The same things were measured in two ways. Each way mixes the same 9 hidden numbers, adds some noise and spreads widely along 5 directions of its own, which tell nothing about the thing.
In the rows, zero is written as 100.
Some things both ways: the first way, then the second way.
107,117,116,130,71,95,116,65,88,109,115,97,125,95,84,86,99,97,129,99,108,111,103,71,95,92
93,103,109,107,128,105,126,127,101,118,113,118,107,137,104,133,116,82,117,93,105,86,92

94,106,94,120,108,104,91,106,104,89,109,116,97,83,59,100,78,110,101,101,95,106,101,116,94,103
92,110,140,104,108,90,91,119,129,101,78,87,88,101,101,105,108,62,127,115,121,78,110

103,92,76,151,95,92,93,116,104,90,113,100,127,101,63,127,106,98,109,106,153,113,108,99,99,105
92,111,116,82,97,91,106,92,86,88,91,106,95,99,73,128,80,128,115,103,110,92,111

121,131,108,128,92,102,86,105,110,93,100,102,113,100,64,94,88,99,89,105,101,101,79,121,111,100
97,93,102,86,111,105,126,117,94,99,86,109,103,116,114,110,87,125,83,98,115,97,108

105,115,108,109,112,106,101,68,99,98,96,96,86,90,83,86,87,111,114,81,76,111,103,106,82,98
99,89,122,133,103,110,95,108,101,109,91,107,95,90,101,89,78,96,135,115,126,89,99

79,96,94,131,102,99,94,107,90,84,119,119,102,100,63,101,77,102,100,93,118,103,92,109,104,101
99,105,125,66,125,84,96,92,138,102,117,97,103,113,99,136,129,59,131,112,88,81,109

69,85,90,127,91,81,105,79,94,93,127,108,109,105,88,103,108,81,116,99,125,109,100,78,104,97
113,97,93,122,90,111,118,91,94,100,84,110,97,109,74,85,82,131,103,107,115,96,97

123,102,89,136,107,99,97,92,99,93,106,103,95,99,61,96,96,110,116,93,104,102,102,119,104,98
93,112,136,94,115,90,75,105,125,75,70,108,114,83,96,128,115,76,132,108,117,85,109

101,134,119,121,123,123,97,59,99,105,68,99,112,84,63,83,114,102,104,101,78,93,76,106,46,102
101,91,103,117,89,95,99,95,96,109,77,92,99,93,98,90,91,104,121,111,109,88,110

105,96,107,120,101,105,87,85,102,97,115,109,92,77,68,99,76,94,107,100,80,102,101,116,96,97
98,97,113,67,114,81,117,115,111,81,93,97,82,88,132,107,88,120,94,107,124,88,111

125,124,97,128,96,99,80,98,111,97,106,93,93,110,67,84,83,95,85,99,87,103,78,133,138,94
99,88,124,148,74,110,95,121,104,103,59,80,85,96,81,74,76,90,107,125,133,99,102

104,95,82,140,100,92,111,64,83,101,97,99,101,117,81,93,121,85,132,88,121,110,107,85,93,88
108,94,92,97,101,91,87,60,81,99,106,121,120,77,88,112,96,123,144,103,89,91,105

68,92,85,135,97,106,106,74,92,88,126,100,94,100,74,77,88,76,105,86,112,114,73,102,102,90
100,89,93,86,98,89,84,90,119,106,79,84,103,100,98,69,101,104,106,120,104,94,126

70,104,77,102,107,81,110,96,102,107,102,105,102,110,71,102,113,122,92,106,112,92,109,102,115,106
115,64,93,124,95,132,121,103,89,121,100,103,104,117,97,85,76,116,103,114,110,106,97

94,114,106,140,90,96,86,99,99,84,120,111,107,104,73,90,79,79,97,96,110,108,73,104,115,91
99,91,90,83,99,88,109,86,90,107,106,93,93,96,98,102,92,126,114,112,102,93,113

68,101,83,108,95,73,104,125,119,84,132,122,119,88,64,119,100,113,99,110,133,97,105,98,116,118
117,106,100,107,95,100,110,119,105,103,65,108,108,113,75,119,107,120,110,104,123,89,99

85,110,92,95,107,93,96,118,100,82,99,114,105,102,69,105,76,120,88,97,97,113,113,103,99,113
107,89,107,91,91,91,110,89,55,117,132,97,83,78,80,135,94,134,130,109,110,108,85

105,105,118,110,114,102,71,88,110,66,107,99,87,102,89,85,66,79,88,82,69,109,59,125,102,106
117,115,121,107,74,76,85,86,110,73,68,95,99,72,53,139,121,92,130,114,112,90,90

77,71,66,146,97,99,100,82,77,106,115,109,107,120,55,91,111,93,113,112,136,105,116,89,105,91
119,78,114,103,90,115,112,87,90,107,120,95,92,94,83,122,99,99,111,116,100,110,81

87,103,84,79,102,89,90,104,114,78,89,92,97,105,85,107,84,96,74,98,89,113,101,116,108,116
114,111,120,79,83,79,99,89,103,101,92,84,102,107,64,153,131,76,116,106,83,90,95

91,105,94,129,92,104,96,90,97,100,115,102,101,85,75,106,79,95,97,95,109,103,89,114,102,96
107,87,114,52,125,85,114,107,135,120,142,97,107,129,120,142,117,66,125,115,77,77,114

110,112,114,100,112,110,86,80,119,85,100,86,99,72,79,92,79,105,91,94,72,96,77,127,80,111
110,104,120,94,80,72,89,115,108,92,75,85,99,87,85,140,113,85,119,115,109,89,101

96,94,101,104,101,101,88,93,103,76,104,116,96,96,73,97,82,88,104,98,82,114,103,101,93,107
101,92,113,89,98,84,112,92,86,111,98,98,95,90,130,109,97,98,111,98,96,83,105

57,98,100,132,116,113,88,96,96,80,113,111,117,92,70,95,83,101,93,100,114,114,82,93,67,104
80,98,108,58,115,98,115,86,97,97,107,79,81,112,101,101,94,115,91,109,100,99,122

Other things, the second way, with their names:
<251>: 110,91,112,102,68,76,94,108,98,105,87,75,90,86,80,121,98,94,119,121,107,93,105
<232>: 128,69,98,117,104,126,104,127,123,118,83,105,119,118,103,97,103,97,109,118,118,101,95
<341>: 93,86,115,112,100,106,98,103,95,104,92,91,96,92,103,99,89,97,119,114,116,100,105
<384>: 88,108,109,93,88,72,79,97,116,100,91,71,99,105,63,118,124,69,120,120,94,93,116
<177>: 108,84,110,94,102,93,80,113,123,120,84,90,110,102,103,101,102,88,137,124,110,84,122
<677>: 115,72,93,74,111,106,122,91,85,123,136,96,104,107,109,139,110,109,124,111,87,101,98
<80>: 134,88,107,99,99,114,106,114,99,106,97,117,120,100,83,145,121,111,110,105,115,108,76
<525>: 108,86,99,81,99,96,114,91,70,115,106,108,109,104,113,114,84,128,103,96,93,97,105
<354>: 86,72,103,120,83,116,100,88,67,131,108,55,61,83,75,77,83,116,133,131,126,111,107
<174>: 104,76,103,95,102,94,113,104,84,112,119,106,96,88,129,95,72,126,111,111,108,97,103
<729>: 116,105,132,119,99,102,110,127,137,71,74,114,104,102,90,123,104,78,95,112,124,91,81
<410>: 113,104,97,97,106,118,119,93,104,101,77,102,92,113,67,103,106,132,107,106,125,97,100
<343>: 112,82,117,118,83,89,100,101,99,117,119,88,78,81,101,86,90,90,115,124,112,101,85
<468>: 98,81,86,83,98,91,123,98,84,132,113,88,84,114,103,83,63,143,122,116,107,84,132
<705>: 131,93,114,110,85,121,128,120,131,91,60,99,123,141,82,132,116,72,67,105,96,101,88
<480>: 107,92,111,157,95,115,98,109,93,115,85,120,106,100,88,79,81,101,130,109,123,91,89
<15>: 127,59,72,107,102,125,146,89,93,133,117,114,94,124,136,47,62,144,77,108,100,98,100
<783>: 107,89,102,96,97,109,97,96,96,94,76,93,103,93,88,105,110,115,110,109,118,103,104
<697>: 96,88,113,89,97,102,100,114,120,105,71,68,92,110,90,112,98,90,125,124,116,87,130
<674>: 108,78,109,109,95,109,92,98,110,120,106,85,99,100,88,93,98,86,125,127,104,102,102
<344>: 101,99,111,102,100,97,112,96,93,86,85,107,98,91,111,101,102,110,83,98,113,102,87
<189>: 76,94,96,76,117,95,94,109,99,96,90,89,87,98,101,72,76,143,102,115,131,99,133
<16>: 114,104,104,132,74,103,92,99,91,96,64,96,90,87,52,78,96,131,98,114,139,111,83
<649>: 121,110,111,91,83,74,95,125,135,103,62,80,105,111,79,132,141,72,108,116,108,82,105
<571>: 93,87,118,112,99,96,112,96,107,112,105,92,90,108,116,85,79,79,112,112,96,84,111
<605>: 84,100,133,88,140,118,129,122,128,103,101,103,92,135,128,107,91,75,105,103,115,78,116
<382>: 57,96,107,123,99,89,70,104,94,102,70,69,85,87,88,54,84,97,129,120,128,93,134
<442>: 99,103,114,100,98,85,103,94,106,100,96,94,90,99,95,103,103,91,112,110,105,87,103
<578>: 114,105,117,140,85,121,114,136,114,83,56,110,111,123,56,116,106,95,74,108,130,112,76
<198>: 143,96,127,108,89,96,107,119,165,101,88,90,115,124,80,152,151,25,111,121,87,83,79
<417>: 106,111,93,91,102,91,91,100,97,88,68,114,117,98,74,115,116,132,108,99,118,96,103
<513>: 103,80,108,124,94,117,127,132,83,125,83,80,90,112,107,112,94,100,110,110,125,97,100
<202>: 80,87,96,99,103,98,97,74,90,110,97,80,86,93,103,67,84,112,125,115,105,94,125
<371>: 120,100,76,79,90,96,130,95,67,98,104,109,83,93,57,124,81,190,109,108,131,105,94
<212>: 75,90,99,84,126,112,115,106,109,125,98,84,103,144,118,87,105,83,99,105,92,89,129
<288>: 116,79,101,109,82,104,106,93,84,117,96,89,102,96,86,118,91,110,128,115,102,97,101
<599>: 105,76,116,111,115,118,116,138,132,109,86,103,120,136,137,103,104,58,79,108,101,96,101
<636>: 82,82,112,112,103,101,84,109,108,130,94,72,85,102,94,76,79,93,155,130,122,82,137
<545>: 107,84,86,114,97,116,109,102,68,128,92,96,106,105,78,118,107,128,135,106,117,104,99
<456>: 74,80,103,103,96,99,96,101,97,104,86,79,90,105,107,60,55,113,106,123,112,96,139
<85>: 97,74,69,91,104,85,90,83,98,108,91,101,108,84,125,59,73,144,125,115,106,85,137
<678>: 110,86,104,92,114,116,123,127,106,124,95,103,108,128,99,129,102,108,118,107,115,90,108
<153>: 89,91,107,95,104,103,94,108,104,107,90,86,97,107,86,99,97,105,115,118,116,99,118
<477>: 91,82,102,93,90,73,97,105,83,109,91,89,89,76,139,80,72,123,111,112,112,88,121
<264>: 94,105,109,120,97,101,106,102,84,91,78,113,98,96,92,85,78,123,92,101,122,99,96
<479>: 96,91,79,72,100,76,103,89,71,112,100,95,116,97,108,134,109,122,130,100,84,89,125
<368>: 82,89,112,106,103,97,103,98,52,132,135,102,91,94,105,103,80,114,126,104,103,103,96
<405>: 119,94,117,78,106,106,133,112,113,121,117,91,92,132,97,133,111,85,97,109,97,91,96
<79>: 95,90,110,94,102,99,86,98,100,111,85,89,102,95,102,95,104,98,125,114,110,93,118
<385>: 122,95,110,67,115,85,101,89,119,103,121,109,113,97,110,148,134,81,129,105,85,84,93
<775>: 98,92,90,108,87,112,111,82,46,119,93,92,116,112,75,135,115,111,111,93,83,110,95
<614>: 114,68,85,120,104,134,129,104,62,139,112,112,107,122,104,94,84,135,103,103,107,111,88
<186>: 93,92,91,99,75,77,89,79,68,116,101,74,83,79,75,95,92,121,130,118,105,97,114
<51>: 123,71,92,98,87,102,85,98,107,111,85,96,126,96,100,103,108,100,112,115,94,103,107
<143>: 120,82,98,86,109,120,119,100,80,116,110,112,116,111,89,141,103,128,125,104,104,104,97
<739>: 95,87,111,146,65,99,73,101,92,95,64,85,94,72,59,75,72,112,129,130,131,104,107
<82>: 75,114,147,116,122,107,70,123,109,104,99,98,99,104,72,118,122,58,128,111,125,103,91
<318>: 100,92,96,114,84,88,94,79,71,91,101,108,105,77,89,97,92,118,100,102,99,111,85
<244>: 75,95,112,97,109,90,86,113,122,104,97,87,106,125,99,84,98,68,98,115,93,92,125
<394>: 128,107,118,93,79,83,96,96,97,93,95,85,97,79,60,161,154,81,113,109,104,108,64
<446>: 104,85,98,98,92,101,101,100,108,109,95,84,101,110,81,103,101,98,108,120,105,103,108
<428>: 106,86,105,108,92,111,103,115,93,126,100,82,100,118,69,120,111,94,114,117,107,109,98
<106>: 94,82,102,114,95,99,110,122,101,125,64,87,100,118,141,56,80,98,82,106,112,88,121
<68>: 93,84,96,92,109,107,106,114,85,115,89,106,114,112,110,105,78,126,119,105,111,94,124
<358>: 62,113,113,56,110,64,97,86,109,99,98,63,78,109,107,97,105,84,106,111,91,81,140
<750>: 138,60,97,94,83,99,111,122,131,115,102,88,95,99,119,90,83,109,99,134,115,96,102
<18>: 121,73,103,113,90,101,114,118,109,110,101,107,105,102,115,89,84,105,92,117,112,101,91
<790>: 120,104,111,100,101,93,87,121,144,82,54,114,112,98,104,74,106,105,78,110,128,94,100
<255>: 100,92,89,85,124,100,107,105,104,106,110,125,117,119,124,80,95,122,83,98,103,100,105
<316>: 100,89,109,100,96,109,118,91,77,110,105,91,90,101,83,123,93,113,120,110,106,101,102

Some of these things the first way, each followed by its name:
79,81,89,95,117,90,106,63,106,91,124,83,86,89,100,96,96,113,112,78,91,103,101,100,89,109	<739>
106,109,92,101,99,102,95,81,111,104,89,86,97,88,77,99,97,102,88,107,83,98,102,125,98,107	<251>
93,96,83,74,102,78,96,75,117,106,92,81,97,111,89,104,117,106,74,111,86,82,97,118,119,116	<705>
81,100,90,128,95,100,118,53,95,112,132,89,92,92,81,72,102,98,121,89,100,97,88,99,109,87	<232>
87,114,107,107,117,109,95,74,106,73,113,86,80,99,86,67,74,94,89,72,74,100,50,126,102,102	<51>
80,100,81,125,103,103,107,80,100,91,122,98,94,95,75,82,89,97,113,90,108,122,96,96,99,94	<79>
114,125,88,74,98,86,106,79,109,102,89,80,75,109,92,80,82,110,86,85,61,110,100,123,134,103	<80>
108,125,100,125,104,99,99,88,118,93,115,90,108,86,84,97,93,106,111,87,107,116,84,105,96,102	<68>
106,111,116,98,97,106,100,49,92,93,98,88,70,96,98,71,73,78,103,75,52,119,78,109,98,91	<385>
79,122,110,85,108,87,98,89,116,64,100,88,118,120,96,77,94,100,91,86,83,117,74,85,93,117	<775>
50,116,72,104,117,92,104,118,100,105,101,131,105,115,48,95,102,136,82,118,110,104,120,96,111,106	<354>
92,89,105,110,99,99,94,73,90,88,104,108,98,111,74,81,89,89,107,97,81,101,97,98,94,104	<344>
77,105,96,158,82,102,95,75,81,99,117,115,102,114,66,76,93,55,104,102,115,111,70,95,117,79	<15>
84,129,101,131,89,99,105,89,98,103,109,101,121,106,70,82,100,97,98,105,115,106,80,91,105,92	<212>
78,107,89,116,98,96,100,96,102,91,103,106,111,101,67,96,95,97,97,105,110,109,99,94,96,106	<186>
91,103,96,103,113,95,96,85,102,96,107,102,93,102,72,91,93,117,102,93,86,101,104,106,101,107	<341>
93,116,94,110,123,107,98,87,107,112,85,92,109,84,71,112,108,129,90,102,104,89,96,118,70,111	<456>
77,100,81,120,93,92,108,75,98,110,113,97,106,105,71,93,109,102,100,106,117,93,100,101,111,98	<446>
89,98,55,127,95,79,105,98,120,126,122,101,105,92,56,116,127,112,103,129,132,101,129,108,135,100	<697>
110,115,93,119,95,92,95,89,103,112,105,103,98,93,76,103,98,107,105,105,94,112,117,106,111,91	<605>
90,86,95,105,86,96,103,46,94,121,105,87,90,93,80,85,108,85,99,109,80,78,95,115,110,95	<198>
83,102,101,121,90,100,113,77,78,95,107,102,105,98,76,87,89,100,112,85,113,95,90,96,88,100	<255>
92,125,111,113,108,106,110,71,105,89,94,92,112,89,79,87,102,103,109,87,97,104,77,97,70,105	<417>
95,120,84,117,106,95,104,76,101,110,93,98,97,110,65,83,112,105,101,104,96,101,100,108,112,95	<783>
72,107,89,114,101,99,94,108,106,91,105,109,113,89,66,103,84,101,82,110,113,106,95,107,94,104	<405>
88,90,91,84,94,76,106,84,108,99,112,88,108,103,85,103,102,121,95,100,101,80,105,102,116,116	<578>
81,113,76,92,103,86,111,100,106,114,100,100,94,90,74,114,98,131,95,101,108,103,127,108,108,106	<189>
64,100,87,118,115,111,110,66,84,107,101,97,101,89,67,85,103,115,103,93,107,96,97,100,69,98	<674>
65,110,81,82,100,89,116,68,112,114,100,88,100,69,101,122,110,110,107,100,97,124,126,88,73,109	<468>
75,72,93,101,104,88,106,80,82,83,99,108,105,116,75,98,99,110,108,95,105,88,110,88,86,115	<318>
97,109,80,79,103,77,87,124,118,72,97,103,88,110,86,112,71,101,75,88,90,119,103,119,128,117	<525>
72,84,93,126,101,109,93,101,79,89,107,128,99,98,48,91,81,102,97,106,107,91,104,107,92,101	<343>
70,106,97,95,108,96,98,95,102,74,106,107,95,107,79,83,76,101,85,87,90,107,76,104,103,109	<16>
83,112,73,86,105,85,113,86,109,118,97,96,98,96,76,105,109,131,94,104,101,98,125,108,109,108	<153>
86,97,88,123,87,104,99,78,95,106,103,102,116,93,73,102,101,84,105,111,113,115,110,93,87,96	<358>
